All groups share one centre, and each spreads out both ways along 9 directions, with some noise.
Known rows, each followed by its group:
[-13   0  22 -39  -2 -15   1  -8  -4  10 -13  17  19   6  35  14 -12 -51
 -15  -9  14] => tavis
[ -3   5   4   6 -13  10 -12 -41  11  -8 -22   2  12 -12   0  -6  11  24
  11  -6  10] => Zepid
[-26  10  27 -30 -19   5 -13   1 -43   0   4  -4  -4  11   7 -35 -26  14
  -1 -31 -35] => lib
[-16  -8  36 -17 -20   8  -7   3 -12  21   3  14   4   0   3 -12   6  23
   5   2   0] => Zepid
[  1   3  -8  -5  21  -3 -12  20   1 -14 -30 -13 -15  -1   7   3 -17  29
 -10 -14  -1] => surok
[ -9   6 -32  23  43  23  -7   5  23 -12 -48  -7  -4 -26  21  40  10  22
   8 -20 -10] => Vesa
[-14   9  31  -6  -1  24  -7  -1 -33  14  30 -31  30 -10  -6 -32  10 -11
  23  -7  -8] => surok
[-21   5  21 -26   1  32  10  33  -9  10   5 -31  34  -6  47  -9  15  27
   4  19   4] => lib
[ 14  -1  -8   5   2   2   4  -1  -7 -26  -4  -9 -10  20 -19 -16 -21  45
 -29   8  -3] => Vesa
[ 22  29 -28  13 -31  -9  10  -9  13 -11  16 -37  22   7  13 -20 -13 -21
  16  14  20] => san
[-10   2 -22  12  12  20   6 -14  15   0 -31   3   4 -13  21  30   9   9
   6  -8  -4] => Vesa
[ -3  18   0  -8  11  17 -13 -30  -6  -3 -23 -46  28 -20  14 -10   7  15
  18  -1  23] => tavis
[ 13   8  -5 -12 -44  -9   7 -19   4   8  -1 -23   8   8  14 -18  -5  18
   8  23  33] => san
[ -7  17 -21  -5 -31   1  11  -9  20   7  -4 -26  17 -11  46  -7  15   3
  37   9  10] => surok
[-13  -4  34 -13 -26  -3 -18 -23  -7  21 -18  34   0  -1  -5   8  -6  -6
  -2 -20   8] => lib
[ -1   1 -24   2  12   1   1  18  14  -1 -21 -15  -7  -7  24  15   3  13
   6   0   1] => tavis
[ -2  -3  13 -24 -21   3   9  -9 -10   6  -7   2   0  17  16  -9 -12  28
 -21  11  12] => Vesa
[ -5   3  -4  -6  -4   1  -7  -3 -15   1 -19  -5 -15   1   2   3 -17  13
  -3 -15  -8] => Zepid
[ -2 -47  28 -27  18 -19  -8  -9 -22  41  -5  13 -32 -17 -33  20  37  15
   7  22  26] => Zepid
[  9  11   8 -21 -11   2 -12  31 -40  49  19 -72  -3 -18   9 -18  -2  -8
  49   5  17] => Vesa
[  6   0 -15   3   9  -7   0  11  -5   1   7 -19 -12  -4  -5  -2  -1  -7
  12  -1  -3] => Vesa
[ 14 -16   8  14  -3   6   0  30 -18  37  31 -21 -22  -9 -32  -4  17  20
  22  21   4] => lib
[-30 -22   8 -34 -12 -17 -11 -31 -23  -2 -28   3 -45  -5   3 -17   6  61
   6 -14 -24] => lib
[ 16  -2  12  15 -38  36  20  -8 -41  35  35 -16  -5  14 -31  -7  -5  21
  -4  28  -3] => surok
[-19  11   7 -28   4   4  -1  52   1 -31  -3 -13  11  19  42 -33 -25  40
 -22  -7 -25] => tavis
[-14   1  28 -10   4  23 -13   5 -13  25 -25   2  13 -11   9  17  -1   6
   3 -13   8] => Zepid
[ -9 -23  -7 -37  14 -15  11 -40 -43  22 -23  -7 -34   0   5  28  -1 -18
  -7  -2  -4] => tavis
[ 14  10 -18  19  15  18  10 -19  21 -23 -20  -8  21   4   6  15   2  13
 -18  12  15] => Zepid
[-37   4 -13  -6 -12 -10   9  -2 -15 -30  32  11 -20  11   6 -42  -8  -6
  15 -28 -79] => surok
[ 20   7  -7   4 -22 -31 -28   0  31 -34 -21  -3 -22  13 -19 -36 -27  65
 -13  -1  21] => Vesa
[ 22  -7 -23  41  25  14  -4 -11 -10  -5  -4 -14 -27  -6 -53  14   5  20
  -5   3  -3] => tavis
[ -2 -12   2 -35  11 -17  17 -13  12 -30 -22  17   6  20  20  -1  -8  16
 -46  18  12] => Zepid
[  3   5  23  20  17  30 -30 -16 -45  18  -4  -6 -13 -11 -58   2 -15  -7
   7 -38 -19] => Zepid
[ -6  -6 -23  -8  20  -2   2 -14 -14  -1 -28  -8 -27  -4   4  19  -7   8
  -3 -12 -10] => lib
[  4 -12 -16   1  16  11  16  -6 -20   8 -10   1 -23   8  -7  28  -6   4
 -21   7 -11] => lib
[ 15  -3   9  27  28   7  -5   3   4 -37  22  -1   5   6 -49 -29   1  28
 -20  10 -10] => Vesa
[ -3   8  24 -17 -41  -1 -32 -30  -4  34 -27 -22  10 -20  14 -14   5  25
  43 -10  43] => san
[ 24  -2  21   2  -7  27  23  15 -38  24  29  -4  12  22 -23   9 -16 -15
 -34  25   3] => lib
[  3   8 -10  -6   6   7   8  -8  -6  -5  -6 -25  10   0  12  -1  -3   1
  -1   5   6] => san
[-14  -3 -28  20  16  25  -7  11   5  24 -32 -15 -16 -32  18  43  18   9
  36 -21 -11] => san
[ 10 -26 -14 -16  -6 -19  26  18  15  -5   7   8 -21  19  12   4  10  34
 -23  43  10] => Zepid
[ 17  15 -33  49  20  24   5  38  15 -19  14 -15   1   1 -13   8  -8  -1
  -3  -4 -19] => san
[ 10  12  14  -7  -5   3  -7  -6 -23 -20  13 -22   3  17 -24 -37 -29  17
 -20  -1  -5] => san
[  1  -2  18 -11  -5 -23 -20  -1  22 -10   1   3  11  -6  -7 -31   7  18
  12   2  24] => Vesa
[ 11  -5 -19  12 -51 -18 -14 -23  -4  19  -8  -1 -48   2 -24  -6 -11  32
  23  -5   3] => tavis
[ 14  15 -59  26  19  -9  16 -53  15 -69 -21 -14 -16  14 -16 -10 -23  15
 -24 -10 -24] => lib
[ 11  -8  18   0  25  20   5 -11  -2  14  -5 -14  26 -12  -6  16  26  -3
  -2  25  36] => surok
[-20  -7  18 -34  12 -13   0  -3 -32   9   8   1  -6   5   3  -7  -8 -22
  -3 -14 -18] => san
[-13   6 -28 -25 -10   5  19 -21 -15  -9 -26 -26 -11   7  40   1 -15  23
  -4   1 -12] => surok
[  1 -11 -12 -32  18   1  22  10 -11   8 -16 -21  -4   6  30  20   2  11
 -24  25  15] => Zepid
[ 15  25 -29  24  12  16 -13  53  21 -22 -21 -39   0   2  14  -7 -23  44
  -2  -6   3] => tavis
[-23 -23  20 -26   6  12   6   2 -37  29  -9   8 -23   1   6  14   7  23
  -6   5 -15] => lib
[-14  -6 -26 -22  68 -24  -6  19  27 -52 -44  -7 -12  -7  31   5   0  18
 -19 -14 -10] => surok
[  2 -20 -27  18  22   6  12   0  -5  11  -1  -8 -27 -16 -11  24  32  11
  19  15 -10] => tavis
[ 11  -4  -7  13 -37   6  -1 -40   1  16 -18   7 -18  -1 -18  13  -1  23
   5   4  18] => surok
[ -9 -21 -34   2  29  -5   9 -23  -9 -12 -28 -15 -47 -13  -3  13  17  47
   0   2 -22] => tavis
[ 14  13 -24  39  -6  54   8 -10  -1   0 -37   0  -7  11  -5  36 -21  55
 -32   0  -4] => Zepid
[-12  -3  -5  -5  13   2   0 -16   3 -22 -17  -4  -7  -1   6  -9   4  37
 -10  -1  -9] => tavis
[  1   6 -15  -9  16  32  15 -25 -37   1 -22 -46   1   0  13  10  -7  20
  -8   6  -3] => Vesa
[ 13 -25   6   9  36  -6   1   5  13  -1  -5  28  -6  -1 -21  26  20  -5
 -24  14  18] => surok
[  9  -1 -19 -28 -36   0  24 -66 -12   9 -54   3 -12  22  28  39 -26  18
 -39  17  32] => tavis
[  9   8 -24 -11   6  -1  10   0 -26 -15   4 -56 -13   4   6 -26 -14  28
   4   7  -8] => lib
[-15   4  17 -14   6  -1 -20 -44 -12 -10  -2 -26  10 -20 -11 -35  16  19
  28 -11   3] => surok
[ -2  -1  29  -7  14  23 -13  -3 -29   3  -3 -15   6   2 -20 -19  -4  37
 -12  -1  -2] => san
[  4 -15  -7 -12   1 -24   6  -7 -25  -4  35 -19 -29   4 -26 -31   3   5
   9  13 -13] => Zepid
[-21  -7   0   7 -14  25 -20  -2 -30  52 -20 -12 -33 -31  -3  22  16  24
  48 -26 -16] => san
[  1  23  18  -8  -5  28   4  16   4  13  -7 -12  49   2  38  10  -6 -25
  -4  -1  22] => lib
[-15  -9  -1 -23 -37 -28  11 -31   8   0  12   5  -9   2  18 -24  19   4
  23  10  -2] => surok
[-10  -9  20 -11 -43   0  -1   8  30   6 -20  44   1  16  26   8  -6  42
 -22   8  15] => Vesa
[-17 -10  26  -4  -7 -12 -28  -7 -21  17  19   2 -21 -19 -35 -31  15   6
  39 -25 -18] => Vesa
[-22 -31  12 -56 -17 -42  37   3 -15  14  28  29 -15  24  35   3   6 -41
 -20  27 -11] => san
[-10 -12 -34 -15 -11 -10  22 -19   6  13 -23  -4 -24  -3  34  26  13  15
   4  13   3] => san

New rows. What belongs after each?
[ 11  10 -13  11   0  10   0  52   1  -6 -14  15 -17  31   5  19 -45   8
 -37 -15 -18] => Zepid
[  3 -19  -8 -40 -10 -20   6 -75 -61  39 -31 -23 -49   0 -12  26 -12 -16
   6  -4   9] => tavis
[ -2 -19 -17 -29   6 -56 -20 -14  -3 -10 -36  10 -58   1  -5   6 -21  10
  -1 -27  -3] => Zepid
[ 18  10 -10 -13 -37 -36 -12  20  31   3  -6 -11  -2   5  19 -16 -14   4
  17   9  36] => Vesa
[-12  -2 -15  -4  20  12  23   7 -15 -14  -2   2  -4  10  16  11  -2  -6
 -20   0 -30] => surok
[  1   2   9  -3 -28  -2 -19 -15 -11  14  -2 -13 -11  -7 -11 -18  -4  29
  24  -8   5] => Vesa
[-21  -3   9 -31  -1  -1  -2 -44 -30 -11 -22  -5  -8   3   9 -14 -12  23
  -9 -14 -14] => lib
[-15  -9 -25 -21 -27  -2  23 -42 -24  29 -18 -25 -25 -10  30  13  13   9
  25   6  -2] => san
[ 10   9   7  10  -9  18  11 -14  19 -18  14 -14  40   1   8 -23  16  22
  -5  29  22] => lib
[ 27 -22 -18  11  25  16  29  -8 -26  27   3 -12 -14   1 -26  44  16  -9
 -25  39  21] => lib
[-12 -18  21 -29  13  -7 -17   1 -45  48   4 -33 -22 -27 -10   0  18 -12
  37  -8   1] => Zepid
[ 46  51 -13  34   9  32 -13  45   6 -40  -1 -56  38  22 -11 -29 -58  22
 -32  -5  19] => san
[-20  -4  11 -33  -5  22   7 -40 -54  32  -4 -52  -2 -17  12 -15  24  25
  32  11  -1] => Zepid
[-12  -4   4   1  -9   8  -9  -5  -9  23 -18  -9 -15 -15   1  11   9  25
  24 -11   0] => san
[  0   1 -11  -9  -4   6  19 -28  -9  -1  -6  -6   1   6  10   6  -3  -1
 -10   9  -1] => Vesa
[-30  24  25 -43 -31  17 -16 -20 -54  28 -26 -22   3   3  33  -8 -40 -12
  15 -46 -14] => surok
[-12  -1  -5 -19   7   5  13 -12  11 -25 -31  11  12   9  36   6   0  25
 -27   4   0] => tavis
[ -9  12 -30   1 -25  19  -1 -65 -28  -7 -40 -39 -29  -5   4 -11 -15  52
  17 -21 -20] => Zepid
[  3   5 -25 -11   7 -22   0   7  -6   5   0 -32 -21  -9  10   1  -6 -16
  21  -2  -1] => Vesa
[-10 -11  -6   1  21   3  -2 -22  15 -15 -27   9  -3 -12   1  11  19  30
  -5   0   2] => san
[-33 -21  31 -29 -11 -29 -14  27 -26  -4  40  29 -36  12 -21 -49  -5  10
   6 -22 -58] => tavis
[  5   9  10 -31 -12   9  -8  17 -23  21 -21 -39   5   3  23  -4 -20  25
  -3   3  25] => surok
[ -9   4  11 -15  17  25  15   3 -19 -11   6 -23  24   3  18 -18   3  25
 -12  13  -8] => tavis
[ -9  16 -12  -4 -22   8 -18 -31 -23   0 -37 -27 -22  -3   2 -15 -27  42
  12 -29  -9] => surok
[  2 -12 -16  13  -3   1   8  17  11   3  -9  23 -27   6  -4  22   0  18
 -12   3 -10] => lib
[ -1 -11 -45  17  33  -1  10 -29  16 -22 -36   1 -27 -14   1  34  17  12
  -1  -2 -10] => lib
[  7   4   5  21 -10  27  16 -29  21 -16   8   4  33   2   1  -9  27  30
  -5  33  15] => Zepid
[ 10   7 -17   2   8   4  20 -19  -7  -1  10 -24  14  -2   4   3   7 -23
   3  15   8] => Vesa
[  5 -11 -15  -8  17 -10  -5  -8 -34  17   2 -36 -36 -13 -25   1   3  -3
  20  -2  -4] => Zepid
[-24 -15  20 -23  45  16   1 -36 -20  -1 -15  -3  14 -22   5   3  35  -1
   2  -2  -5] => san
[  1   6  -4  -7  27   6   4  13  19 -11  10 -45  33 -20  25 -20  32  16
  19  29  22] => surok
[  0   8 -16  -2   8   9   9   9  -7 -10   5 -36   0  -2  15 -16  -1  25
   4   9  -5] => lib
[  4 -13 -43  -5  22  -9  10 -29  -5  -2 -46 -17 -41  -8   3  41   1  22
  -6   2   2] => tavis
[ 22   7   3  17   3  32   8 -55 -16   4 -13 -22  22  -4 -23  10   1  11
 -13  17  29] => tavis
[  1  -8 -51  -6  47  -3  11  16 -60  -4  12 -87 -58 -11 -16 -18   0  33
  24   6 -46] => lib
[-16  -9 -37  11 -34  17   9 -15 -25  53 -19 -21 -49 -23  10  31  20  23
  52  -7 -19] => san
[  8   9  19 -17  -7  12  -2 -31 -37   1  -8 -17  12  13 -12 -10 -28   4
 -23  -3  12] => tavis
[-15 -11 -19 -12 -13 -15  -3  19  -1 -13  -8   1 -44   7   7 -18  -8  52
   3  -9 -29] => tavis
[  6 -19  33 -15  -2  23  12   7 -31  48  14  -8  10   3  -7  21  18   1
 -13  35  27] => lib
[ 21  -2  -1 -13 -17  -8  10  36  -3  -4  16  -9  -6  29   5 -17 -26  32
 -28  29  12] => Vesa
[ 15   4  14 -13  13  21 -18   1 -32  12 -25 -43  -2   1 -17  -5 -15  53
 -12   9  27] => surok
[ -7  -4   9 -19 -14  -6  -6   4 -32  18  -8   1 -27  12  -4   2 -23   8
  -7 -14 -13] => lib
[  6  -1  27 -12  42  25  13  47 -20 -14  17  -5  29  20   4  -5 -13   3
 -51  17  -1] => san
[  9 -25 -10  -4   4 -30   0 -30  -9  -2   0  -2 -38  -6 -33 -10  15  15
   6  13   4] => Zepid
[  9  15 -28  17  -6  15  -3  10 -19  -4 -15 -14 -29  14 -10  10 -38  23
 -11 -24 -23] => Zepid
[ 16  -4  -8  -1  -6   1  19   8 -17 -16  20  -7 -16  32 -22 -17 -25  24
 -37  18 -16] => Vesa
[-18   9 -23  20  29  19 -24 -49  20  -6 -66 -23  -2 -48  12  27  30  29
  41 -31   5] => san
[-12   6  13 -26 -16 -13  -7 -15 -28  22  14 -12  -2  -6  -1 -16  -6 -29
  25 -14 -10] => san
[ -1  -5 -10  37  24  10 -10  34  15  -5  14  16 -13 -13 -28   6  15   6
   6  -9 -24] => Vesa
[-19 -35 -32 -11  -3 -12  54   4   3  31  20  20 -25  -1  35  43  45 -30
   8  40 -20] => san
[  1 -17  -2 -14   1  -8   9 -17 -17  -1  -5  10 -26  15 -10   0  -4  20
 -21   8  -9] => surok
[ -1   4 -29 -14 -19   4  11  27 -32   8 -15 -26 -43  18  17   2 -37  32
  -9  -6 -28] => Zepid
[  4  -4 -41   2 -12 -14  23  29  31 -16  -4  -3 -19  10  31   3   0  28
  -7  23  -5] => surok
[  2   2 -20 -16 -22   2  31  11   6   5  11 -31   6   6  39 -11   9  19
   8  34   8] => surok
[  0   5  13  14 -33  35   7   3  12  22  -9  12  25   3  15  14   7  29
  -1  13  16] => Vesa
[ 24  18 -25 -20  19   2 -17 -62 -54   0 -69 -64 -25  -1 -17  12 -49  13
 -13 -24  29] => tavis
[-12 -31 -15 -47 -17 -27   9 -37 -71  14 -20 -12 -85  19 -15  -1 -29  38
 -16  -5 -35] => tavis
[  3  -5  13 -20  33 -10   7   4  -1  -8   6  -3  18   1   4  -2   7 -25
 -17  15  16] => Zepid
[ -2   2 -21  14  27  27  23   1  45 -72 -37  29  19  28  25   7  -9  75
 -70  16 -11] => tavis
[ 20  -6  32  21  -6  15   0 -68  -7  25  17  27  30  -8 -49  19  23 -49
   1  11  30] => tavis
[ 22  25 -11  56  31  72  -2   9 -21  17 -10 -38  25 -20 -21  39  -3  -5
   4 -12   3] => Zepid
[ 14  12  -1   6  18  18  -6   7 -13 -10  -8 -21   9   5  -9  -1 -19  10
 -18  -2   3] => tavis
[  0 -27   2 -32  -7 -41   4  11  -1 -17   0  30 -36  29  -5 -11 -21  22
 -38  10  -8] => Zepid
[  5 -22 -30  -8 -29 -17  25  11   4  18 -15  36 -48  28  14  43 -19   6
 -28  13  -7] => tavis
[ -2 -16 -14  -4 -13   4  34 -15 -33  18  37 -11 -20  10  -9  -2  13  -9
   3  26 -24] => san
[ 19  -1  10  11 -31  25  14   2 -33  22  31 -17  -4  17 -26  -9 -11  17
 -10  22   1] => tavis
[-13   2 -10 -11  -3  18  19  11  11 -18 -12 -12   6  10  38 -11   3  53
 -15  18 -10] => tavis
[-21  14  24 -15 -19  20 -11 -37 -28  -6 -11  -6  13   2   6 -26 -15  25
   3 -23 -19] => Zepid
[  1  -9   4   7 -30  -4 -12  54  29  28   8  -4 -13 -12   8  -8  21  49
  33  19  18] => lib
[  6  -2 -18  24 -23   6   2  -2  19  27   1 -15  -5 -22   4  15  31   9
  39  13  19] => tavis
[ -1  31  20   8  15  43  25 -40  -9 -43  25 -17  77  15   7 -29  -5 -26
 -33  11  -6] => lib
